The rows of a group lie close to one hidden flat surface of 12 dimensions, which passes through zero. Surfaces can cross.
In the rows, zero is written as 128.
Some rows, each with its group after it:
[101 127 105 133 124 132  96 142 160 139 143  94 129 103 154 123 106 139
 121 156 118 169 122] -> Z_200
[125 145 112 120 127 105 142 106 180 122 102 122 144 148 100 132 150 129
 117 102 151 120 110] -> Z_518
[101  79 129 174 133 145 187 189 111 124  82  97 153 155 145  82  92 114
 114 177 118 110 107] -> Z_200
[ 99 101 175 142 105 138 105 108 143 116 120 114  93 131 104 124 114 144
 162 100 106 171 125] -> Z_402
[ 88 140 141 134 107 151 155 114 101 119 153 141  98 123 126 119 139 149
 131 129 135 172  93] -> Z_787
[120 194 111 103 117 107  82 175 180 108  94 117 150 121 108 149 127 101
 117 148 126 103 119] -> Z_518
[114 153 106 136 143 121 151 115 124 152 137 147 158 118 111 116 142 129
  89 110 151 117  82] -> Z_189
[113 123 148 131 123 128 118  97  91 129 125 134  90 139 129 133 146 123
 152 136 120 118 113] -> Z_402
[153 160 142  83 168 172 111  92 132 129 108 117 108 144 147 168 165 124
 159 114 107 133 176] -> Z_787
[168 217 181  83 102 146 143 127 145 153 156 139 119 115  91 101 116 177
 141  35 136 164  85] -> Z_787
[117 137 181 128 152 140 112  87 157 129  29  96  59 198 142 155 155  99
 223 127  89  86 136] -> Z_200
[156  88 123 138 148 129 167 127 164 156 117 126 168 128  91  88 108 147
  96  63 137 155 119] -> Z_518
[134 134 128 146 108 157 136 167 166 130 110 215 130 139 156 194 105 133
 157 123 124 123 160] -> Z_189
[169 102 109 108 127 108  39 219 133 166  90 148 171 105 146 146  94 115
  86 177 132  69 127] -> Z_787
[ 84 211 136 115 101 134 148 142 110  68 159 139 123 121 120 141 155 116
 126 147 144 132 124] -> Z_518
[113 112 135 138 132 120 126 114 105 109 124 144  95 127 106 123 140 112
 138 126 116 143 127] -> Z_189
[181 138 139 122 108 136 150  81  35 164 138 150 127 165 162 172 143 139
 163 161 133  14 114] -> Z_518
[165 104 131 114 113 124 118 158  66 110 137 236  67 113 101 142 139 113
 131 123 121 144 144] -> Z_189
[150 107 102 101 156 167 108 191 126 102  89 199 150 112 106 172 139  99
  91 138 116 145 178] -> Z_787
[107 103 116 122  67 102 140 152 172  90 139 119 102 144 136 113 118 161
 127 160 161 165 111] -> Z_518
[124  91 149 130 168 135 101 114 117 168  98  74 123 148 182 111 136 124
 139 155 124  95 130] -> Z_200
[100 180 112  88 104  91 142 136 122  91 133  91 128 143 125  96 177 128
  91 173 183 110  77] -> Z_402
[ 85 134 100 171 136 107 131 115  99 130  90 124 105 130  88 122 129  82
 131 163  96 108  74] -> Z_402
[180  50 133  53  97 136 131 145 144  90  97 118 138 164 103 118 154 175
  91 129 172 152 142] -> Z_402
[146 126 138 159 124 131 107 132 113 220 137 161  92 113 165 123  81 153
 163 118 106 125  79] -> Z_402
[ 76 161 177 135 150 109 117 123 165  98  90 170 119 139  88 123 179  94
 121  67 156 131 119] -> Z_200
[139 143  77 125 114 141 142 147 147 147 148 128 175 122 167 157 107 153
 108 166 146 110 126] -> Z_200
[160 124 105 120 147 103 177 101  83 137 142  58 144 147 133  78 137 122
 115 152 133  82 115] -> Z_189
[ 71 129 108 165 158 142 134  79 125 150 146 111 138 124 177 147 147 123
 129 152 130 125 123] -> Z_518
[152 131 155 111 112 128 108 157 101 141 124 203  63 145 180 156 141 134
 165 146 144 106 138] -> Z_189
[150 117 146 106 131 172  87 167 131 156 110 129 174 105 117 135  99 149
 102 111 116 141 128] -> Z_189
[165  98 149 126 126 168 168  96  96 152 141 157 137 132 102 124 121 164
 129  71 123 151 125] -> Z_402
[139 161 111 126 129 138 123 123 137 168 119 104 170 116 113 132 108 140
 112 121 122 108  89] -> Z_787
[129 114 124 125 142 133 137 139 159 142  99 131 142 149 157 135 136 133
 121 133 151 112 130] -> Z_402
[161 154 137 149 144 101 220 178 159  75 104 137 119 158  89  78 108  82
 150  86 111 125 169] -> Z_200
[164 131  91 104 116 101 124 153  81 130 141 138 145 108  87 107 127 121
  78 147 139 112  94] -> Z_189
[140 124 177 112  96  93 115  81 130 112 129  92  84 169 139 123 145 142
 183 123 139  92 133] -> Z_787
[146 121 135 118 149 138 106 148 169 141  82 127 151 126 100 132 118 121
 118  95 115 135 138] -> Z_402
[154 135  89 132 137 110 116 154 158 148 114 125 155 118 130 136 103 118
 117 139 120 111 131] -> Z_518
[ 80 176 117 164 129 128 155 111 173 159 126 157 144 133 141 141 129 137
 127 104 151 123  81] -> Z_189
[114 201 119 100 119  98  84 115 166 153 105 116 146 122  92 134 151 131
 105 111 155 101  58] -> Z_518
[170 155  83  93  79  46 149 145 102  76 155  85 100 137  88  79 131 116
 118 175 145 104 105] -> Z_189
[135 137 143 135  86 110 151 153 115 167 160 161 149 139 170 113 117 168
 113 135 187  79  77] -> Z_787
[ 69 109 156 164  79 147 142  93 126 117 139 114 132 136 113 135 112 163
 146 126 128 146  86] -> Z_402
[161  99 136 108 123 106  82 182 137 131 124 139 149 117 142 121 115 128
 108 139 144 104 152] -> Z_787
[146 105 123 144 116 149 175  86  99 162  77 164 137 181 116 166 145 141
 141 129 136  61  79] -> Z_402
[185 142  94  88 127 131  89 125 134 154 134 159 118 134 186 195 135 137
 151 163 132  85 171] -> Z_200
[185 143  93  55 119 173 129 116 116  83 137 109 135 146 157 200 154 141
 141 182 123 118 204] -> Z_787
[109 136 152 135 144 137 131 117 105 138 151 131 113 106 115  97 134 129
 122  95 122 165 112] -> Z_518
[124 134 106 148 158 118 160 135 143 143 146  97 141 136 191 110 124 119
 132 155 137 109 151] -> Z_189
[111 158 111 140 108 154 147 122 155 135 107 120 136 140 125 159 111 141
 146 141 112 128 100] -> Z_200
[ 98 100  96 162 155 119 109 120  89 160 146  96 129 105 163 108 120 113
 111 180 115 122 107] -> Z_189
[ 27 112 132 130 142 143  95  64 168 111 131 103 118 131 151 150 188 141
 114 135 160 181 116] -> Z_518
[ 82 132 146 125 112 124  65 104 140 125 133  96 128 118 143 152 140 135
 135 148 131 124 119] -> Z_402
[120 130 135 115 136 179 169  49 103 112 150 101 145 132  93 144 153 153
 128  90 116 163 135] -> Z_787
[145 114 131 142 109 129 116 152 107 136  98  94 144 119  73 108  76 122
 131 134  82 118  94] -> Z_787
[115  87 118 110  29 139 103 100  69  80 162 120 115 109  52 149 114 176
 120 166 114 173  82] -> Z_200
[128 152 123 135 141 111 121 188 172 124 111 130 119 119 140 107 105 104
 131 128 118 140 145] -> Z_402
[130 135 107 126 166 128 118 103 145 146 132 131 140 120 143 144 149 115
 118 112 129 127 148] -> Z_518
[157 137 148 102  81 126 176 144 115  94 202 104 122 117 127  77 106 174
 125 111 148 177 138] -> Z_200
[ 97  95 150 122  68 125 152 103  99  69 107 147  94 190 140 169 172 137
 156 191 165  85 121] -> Z_787
[108 165 122 148 127 140 155 156 170 148  96 127 114 162 190 144 112 126
 167 163 128 102 115] -> Z_200
[ 98  71 112 136  88 118 107 132 117  69 123 117 109 125  87 136 125 120
 125 170 112 161 134] -> Z_200
[121 179 135 128 167 142 151 145 147  71 104 141 134 142 136 162 152  69
 149 126 109 108 206] -> Z_518
[124 156  92 124 105  71 126 141 165  84 108 113 118 143 104 135 138  96
 132 162 134 100 127] -> Z_189

New rows. What belongs after each?
[ 68 126 137 126 138 105  79 157 144 111  89 108 125 132 145 120 160 100
 102 173 150 115 108] -> Z_189
[143 124  63 137 157 118 121 155  80 137 172 146 154  96 183 147 126  96
  96 199 126  94 170] -> Z_402
[103 134 124 111  95 175 136 160  98 108 140 142 134 109 106 132 122 153
 100 151 127 179  96] -> Z_787
[130 123 118 135 131 152 141 114 124 156 136 134 162 134 163 156 128 147
 122 138 139 101 126] -> Z_189
[189 146  96 100  92 113 117 150 136 143 156 143 133 137 186 171 110 152
 148 171 145  81 156] -> Z_189
[128 167 153 139  95 140 142 162 220 145 100 124 174 138 107 128  80 165
 139  74 137 136  99] -> Z_402
[179 154 166  54 113 156  38 175 162 174 139 168 135 111 196 177 125 180
 131 114 161 122 153] -> Z_189
[137 100 108 140 123 128 125 110  56 135 129 215  61 130 129 165 151 113
 147 157 118 122 119] -> Z_787
[136 172  99 121 143 113 139 137 162 109 108 143 145 138 123 153 144 100
 124 127 135 105 147] -> Z_518
[159  69 170  82 103 121 108 145  98  70 172  90  98 121 123  85 128 150
 129 132 133 180 187] -> Z_200
[133 108  48 151 115  85 127 112 120 122 144 157 136 113 105 157 129 109
 107 164 129 109 122] -> Z_787
[124 120 125 115 101 125  89 127 136 119 138 136 120 123 142 160 128 141
 138 153 132 129 136] -> Z_189
[128  99 172  93 161 183 138 176 111 153 112 157 153 134 174  99 159 156
  73 113 180 145 123] -> Z_402
[102 124 151 135 147 143 128 130 145 131 137  85 149 115 133  94 118 133
 116 107 124 161 133] -> Z_787
[163  94 143 110  82 132  90 168  72 135 130 111  89 130 148 127  89 147
 157 194 102 114 117] -> Z_189
[115 134 127 148 108 127 150 116 136 123 136 134 112 136 128 131 118 136
 148 127 122 137 120] -> Z_189
[ 69  97 132 156 120 125 142 109  95 112 159 176 116 122 135 131 158 128
 109 138 159 143 115] -> Z_200
[181  92 163  58  93 127  85 124 107 156  95 170 122 150  95 135 162 179
  98 101 183 104  74] -> Z_518
[156 161  75 178 125 102 180 148 123 146 130 149 120 113  81 109  70 100
 142 119  80 126  99] -> Z_402
[112 124 122 148 129 121 143 133 123 142 144 123 129 128 152 114 121 131
 126 141 135 124 116] -> Z_787
[139 193 140 141 164 143 156 151  96 141 178 133 134 118 211 129 122 105
 154 142 121  92 180] -> Z_518
[152 163  80 152 139 147 173  96 162 177 147 186 182 131 151 185 121 146
 120  92 145  94 130] -> Z_189
[112 124 113 169 170 142 164 117 156 126  93 119 129 134 112 127 116  91
 147 106  85 147 148] -> Z_200
[ 77 201 117 142 152  86 117 108 177 148 169 125  46 112 191 104 150 119
 162 124 141 178 115] -> Z_787
[135  93 116 116 131  66  88  72 150 125 164 129 123 135 169 143 173 128
 123 131 179  95 166] -> Z_787
[ 85 100  94 148 152 135 129 144 113 124 129  93 196 102 110 104 127 113
  55 157 135 134 108] -> Z_189
[129 146 111 133 158  40  93  85 179  99 132 104  80 121 100 111 155  74
 154  97 116 132 167] -> Z_200
[182  61 131 121 140 145 167  43  99 174 128 147 100 166 138 137 151 171
 152  90 140 122 126] -> Z_402
[112 112 150 140 160 137 179 133 140 120 125 171  98 150 160 106 159 121
 131 100 154 155 151] -> Z_518
[146 134 125  93  93  97 113 105 128 105 151 117 146 138 124 145 154 147
 116 140 171  95 130] -> Z_200
[117 163 152 105 109 121 108 134 185  98 129 154 118 125 102 140 141 139
 131  81 147 167 138] -> Z_189
[168 100 110 133 110 139 166 100  92 118 150  80 162 134 104 125  98 144
 132 137 103 110 142] -> Z_787
[159 139 152 114 162 161 153 155 134 151 132 147 150 125 146 110 123 139
 117  83 136 138 153] -> Z_189
[151  78 140 107 116 148  99 102  88 112 147  82 153 105  82 123 114 148
 110 121 103 155 142] -> Z_787
[101  83 147 109 174 152 100 149 118 107  65 109 171 152 153 142 174  96
  92 170 148  83 158] -> Z_189
[126 130 128 125 177 146 108 158 131 174 118 152 131 129 218 144 144 117
 124 153 146  99 155] -> Z_787
[105 134 116 174 127 123 145 153 144 152 158 150  93 131 220 135 103 129
 168 167 127 127 146] -> Z_189
[141 145 166 101 154 155 115 187 106 131 136 161 125 112 159 110 134 122
 113 119 139 142 159] -> Z_402
[150  97 151 103 116 134 109 131 107 145 138 138 123 105  79  92 120 159
  96  84 136 172  94] -> Z_518
[140  85 120 171 153  45 182  90 189 117 183 145 173 139 148  91 147 117
 105  57 199  98 191] -> Z_787
[136  62  90 178 169 103 142 135 103 118 174 130 108  84 115  85  94  91
 119 121  85 187 182] -> Z_787
[144 127 152 126 149 119 136 130 171 126  72 133  93 159 106 116 132 109
 161  88 115 132 136] -> Z_402
[116 127 165 134 105 126 137 132  55 127 157 161  58 117 111  90 132 136
 141 123 124 159  85] -> Z_518
[109 109 141 113 142 137 116 113 108  80 139 113 129 124 120 134 159 111
 116 138 129 142 174] -> Z_402
[173 169 103 103  88 117 167 147 132 107 177 154 127 113 104 122 109 152
 120 109 138 151 132] -> Z_787
[123 125 156  98 126 142  77  91  81 170 105 170 153 141 143 176 184 147
 104 135 176  52  86] -> Z_200
[114 117  70 172 148  87 137 115 156 143 121 125 162 127 133 133 122  97
 111 144 134  91 127] -> Z_787
[116 139 101 163 109 118 201  95  61 111 158 151 106 152 148 139 142 117
 150 173 133  82 115] -> Z_402
[153 147 169  70 131 114  68 102 156  90 109 128 116 125  65 146 166 120
 134  64 127 144 165] -> Z_200
[104 151 146 110  92  97 118 138 141 121 123 111  82 155 171 111 149 145
 146 168 168 112  86] -> Z_402
[109 102 167 102 181  95  49 136 137 135 117 137 130 118 163 112 185 101
  93 120 175 108 157] -> Z_200
[121 132 148 118 132 132 126 131 158 132 131 120 183 121 110 115 131 150
  91  84 158 134 120] -> Z_787
[136 152 155  83  66  80 130 188 174  40 120 128 125 154 107 116 143 131
 127 137 177 116 149] -> Z_200
[131 106 102 155 113 165 117 134 135 158 117 118 175 118 136 169  76 145
 130 150  96 115 123] -> Z_189
[121 140 119 130 156 119 137  95 160 114 128  99 154 121  95 117 143 114
 112  85 126 144 141] -> Z_189
[102 120 194 127 110 158 137 170 170 108  65 142 127 161 112 119 124 141
 141  98 139 144 112] -> Z_402
[ 80 156 131 154 114 130 124 124 112 112  91 141 140 155 142 176 150  98
 143 186 131  54 107] -> Z_402
[102  95 123 151 189 130 135 117 115 139 121 103 127 145 204 121 157  94
 130 169 133  99 169] -> Z_189
[195 108 156  68 153 172 111 148 110 125 125 172 161 129 144 163 155 139
 110  99 146 113 202] -> Z_200
[140 100 102 153 108 172 152 169  49 125 174 183 180 102 155 168  95 132
 102 182 120  99 154] -> Z_402
[117 154  58 150 168 113 121 105 136 137 155 147  93  77  90 123 119  93
 121 109  79 196 129] -> Z_787
[157 103 127 107 115 135 120  98 106 121 124 123 127 121  65 131 125 137
 120 104 110 147 119] -> Z_402
[ 93 130 110 145 128 136 131 124 117 118 129 117 162 117 114 135 131 118
 102 149 128 119 111] -> Z_402
[ 88 136 119 118 119  82 193  80 118  52 167  71 139 143  88  71 185 122
  88 129 179 143 113] -> Z_189
[134 119 193  80  93 149  73 126 178  89  77  77 123 169 137 169 135 149
 175 136 122 111 165] -> Z_189
[112 114 135 124  87 129 108 143 126 102 151  92  99 102  96 100  95 146
 133 137 101 198 114] -> Z_200
[ 95 195 135 155 122 105 177 116 144 126 143 113 115 149 152 107 136 122
 151 125 146 102 100] -> Z_518
[120 155 162 124 125 129 112 117 136 128 125 136  65 130 135 127 133 125
 174 107 108 157 130] -> Z_200
[142 201 128  90 167 121  98 173 124 135 130 133 146 103 140 116 149  98
  96 127 140 113 136] -> Z_402
[130 130 147 115 135 141 188 155 122 110 102 120 160 178 179 121 159 128
 119 159 176  66 139] -> Z_189
[120 136 136  97 134 107 106 152 135  81  75 183 120 138  71 140 180  87
  98 114 151 115 124] -> Z_189
